The rows come from 4 hidden closed curves, with some noise, and rows from the same curve form a group. Each curve winds through 4 dimensions. The rows are also pushed far along 3 directions, which tell nothing about the answers.
In the rows, 128 means zero.
Some rows, each with its group after it:
149; 112; 146; 82; 130; 151; 178; 105; 125; 122; 134; 129; 178; 144
K_853
109; 161; 118; 148; 142; 119; 119; 152; 90; 99; 168; 118; 111; 125
K_187
116; 166; 116; 152; 141; 120; 132; 137; 121; 94; 159; 115; 127; 135
K_25
106; 164; 101; 153; 151; 127; 136; 113; 137; 104; 152; 119; 120; 120
K_187
133; 152; 107; 113; 159; 148; 189; 73; 173; 111; 120; 121; 168; 133
K_853
134; 113; 102; 143; 130; 122; 89; 97; 192; 177; 42; 148; 81; 93
K_853
117; 152; 143; 134; 117; 105; 110; 185; 56; 94; 182; 113; 113; 145
K_304
115; 122; 136; 102; 137; 173; 165; 108; 155; 109; 154; 136; 176; 126
K_25
117; 151; 132; 150; 121; 99; 146; 133; 150; 118; 143; 112; 137; 153
K_304
120; 147; 139; 137; 116; 110; 127; 146; 147; 111; 137; 123; 127; 142
K_25
114; 175; 118; 133; 158; 140; 163; 116; 150; 77; 150; 122; 152; 129
K_304
145; 69; 141; 73; 117; 172; 127; 100; 113; 172; 106; 151; 138; 106
K_187
159; 34; 150; 59; 123; 166; 139; 137; 52; 172; 123; 143; 162; 121
K_304
124; 147; 135; 130; 120; 117; 104; 156; 103; 107; 144; 126; 105; 128
K_304
151; 89; 129; 97; 134; 163; 166; 84; 153; 154; 97; 139; 173; 131
K_25
97; 159; 122; 125; 145; 116; 185; 128; 141; 87; 182; 104; 166; 151
K_187
146; 134; 139; 131; 113; 109; 100; 153; 92; 122; 127; 126; 105; 136
K_25
148; 102; 130; 129; 102; 113; 102; 121; 136; 163; 98; 132; 113; 133
K_25
153; 86; 154; 109; 102; 133; 111; 130; 113; 169; 96; 142; 124; 129
K_304
146; 144; 117; 129; 166; 154; 186; 100; 116; 97; 147; 120; 181; 142
K_187
98; 154; 120; 142; 128; 94; 149; 144; 134; 104; 172; 101; 135; 149
K_187
120; 100; 119; 130; 138; 158; 132; 125; 139; 147; 107; 140; 150; 121
K_853
105; 133; 117; 145; 122; 137; 97; 114; 191; 134; 116; 140; 106; 102
K_25
141; 158; 146; 124; 134; 129; 163; 145; 65; 77; 191; 109; 163; 163
K_187
126; 98; 118; 140; 122; 110; 95; 145; 114; 161; 109; 131; 99; 114
K_304
122; 165; 117; 165; 100; 81; 96; 133; 128; 112; 166; 102; 92; 152
K_25
142; 106; 150; 91; 135; 162; 136; 141; 80; 123; 132; 141; 147; 121
K_304
116; 151; 100; 142; 150; 130; 161; 102; 140; 111; 148; 112; 149; 137
K_853
146; 92; 120; 95; 169; 186; 176; 77; 150; 132; 117; 148; 177; 101
K_853
116; 166; 126; 162; 112; 70; 77; 178; 89; 110; 154; 111; 64; 130
K_853
126; 130; 108; 122; 163; 166; 148; 93; 142; 126; 119; 139; 140; 101
K_187
162; 118; 119; 108; 177; 187; 189; 72; 145; 119; 98; 143; 189; 118
K_187
132; 137; 145; 98; 118; 132; 135; 147; 82; 96; 170; 120; 140; 143
K_304
165; 51; 162; 63; 118; 172; 148; 123; 80; 156; 124; 147; 173; 126
K_853
135; 146; 144; 108; 136; 139; 179; 122; 130; 92; 152; 119; 177; 155
K_25
122; 157; 107; 156; 122; 89; 103; 119; 171; 136; 98; 122; 85; 125
K_853

New rows, each followed by its group:
131; 163; 136; 161; 112; 91; 93; 167; 96; 105; 149; 115; 94; 143
K_187
136; 107; 120; 142; 103; 99; 63; 137; 132; 176; 74; 137; 64; 110
K_853
104; 162; 120; 151; 159; 120; 166; 137; 149; 93; 146; 116; 149; 134
K_304
115; 151; 119; 154; 136; 103; 130; 145; 101; 98; 190; 106; 125; 138
K_853
115; 182; 113; 146; 149; 110; 139; 124; 157; 90; 130; 118; 116; 125
K_853
155; 103; 153; 70; 132; 157; 149; 133; 70; 123; 131; 136; 152; 126
K_853
151; 87; 149; 65; 115; 154; 140; 127; 98; 130; 134; 136; 155; 130
K_304
141; 98; 131; 71; 140; 161; 172; 97; 146; 123; 124; 136; 175; 126
K_304
98; 140; 124; 143; 134; 123; 150; 148; 108; 107; 182; 109; 153; 148
K_25
111; 141; 107; 150; 154; 134; 99; 123; 183; 134; 73; 151; 89; 81
K_187
130; 137; 125; 135; 129; 109; 102; 143; 109; 123; 128; 127; 92; 115
K_853
100; 140; 93; 181; 137; 114; 105; 132; 166; 138; 116; 123; 108; 120
K_853
131; 99; 115; 95; 162; 160; 188; 95; 140; 127; 131; 128; 184; 125
K_304
120; 135; 124; 129; 138; 135; 119; 146; 73; 114; 162; 124; 118; 122
K_187
101; 153; 133; 123; 137; 148; 170; 122; 152; 86; 180; 118; 174; 144
K_25
83; 190; 111; 162; 148; 98; 138; 145; 169; 83; 155; 111; 114; 126
K_187
157; 108; 148; 97; 123; 147; 127; 138; 69; 126; 133; 134; 139; 132
K_25
154; 112; 132; 77; 149; 171; 189; 68; 178; 133; 88; 142; 180; 124
K_853
112; 166; 127; 125; 167; 146; 197; 127; 119; 71; 177; 113; 184; 143
K_304
131; 101; 147; 111; 133; 133; 159; 143; 113; 135; 127; 129; 160; 137
K_304
141; 143; 113; 152; 152; 139; 117; 94; 203; 134; 57; 151; 112; 98
K_187
147; 74; 131; 114; 124; 147; 100; 127; 98; 179; 92; 147; 114; 106
K_304
136; 131; 135; 133; 115; 127; 126; 129; 100; 133; 142; 123; 129; 143
K_304
89; 182; 103; 169; 123; 90; 118; 112; 202; 113; 140; 112; 96; 127
K_187
97; 174; 98; 160; 141; 112; 134; 106; 169; 108; 154; 113; 114; 124
K_187
134; 134; 148; 98; 132; 147; 147; 149; 68; 95; 168; 124; 152; 139
K_304
110; 191; 116; 151; 136; 94; 166; 114; 176; 84; 157; 100; 142; 156
K_853
105; 160; 121; 163; 125; 97; 86; 177; 79; 107; 165; 116; 82; 122
K_187
138; 99; 156; 106; 104; 131; 111; 151; 120; 143; 113; 141; 128; 130
K_25
128; 107; 142; 107; 99; 126; 105; 126; 135; 154; 117; 136; 108; 120
K_187
134; 135; 124; 137; 110; 94; 95; 125; 161; 148; 86; 128; 85; 123
K_853
120; 158; 94; 150; 147; 116; 138; 90; 190; 128; 99; 123; 117; 119
K_853
156; 89; 130; 114; 133; 146; 129; 121; 94; 154; 108; 137; 139; 123
K_187
126; 114; 139; 83; 156; 173; 176; 118; 126; 113; 130; 140; 174; 115
K_187
132; 101; 145; 105; 141; 143; 171; 132; 121; 132; 126; 131; 171; 134
K_304
145; 92; 147; 138; 86; 104; 66; 148; 129; 184; 75; 143; 78; 121
K_304
108; 148; 86; 164; 156; 132; 140; 96; 180; 128; 115; 123; 131; 117
K_853
160; 75; 146; 80; 133; 161; 131; 129; 59; 143; 134; 144; 142; 112
K_853
114; 134; 146; 141; 116; 88; 139; 178; 89; 113; 172; 106; 136; 160
K_304
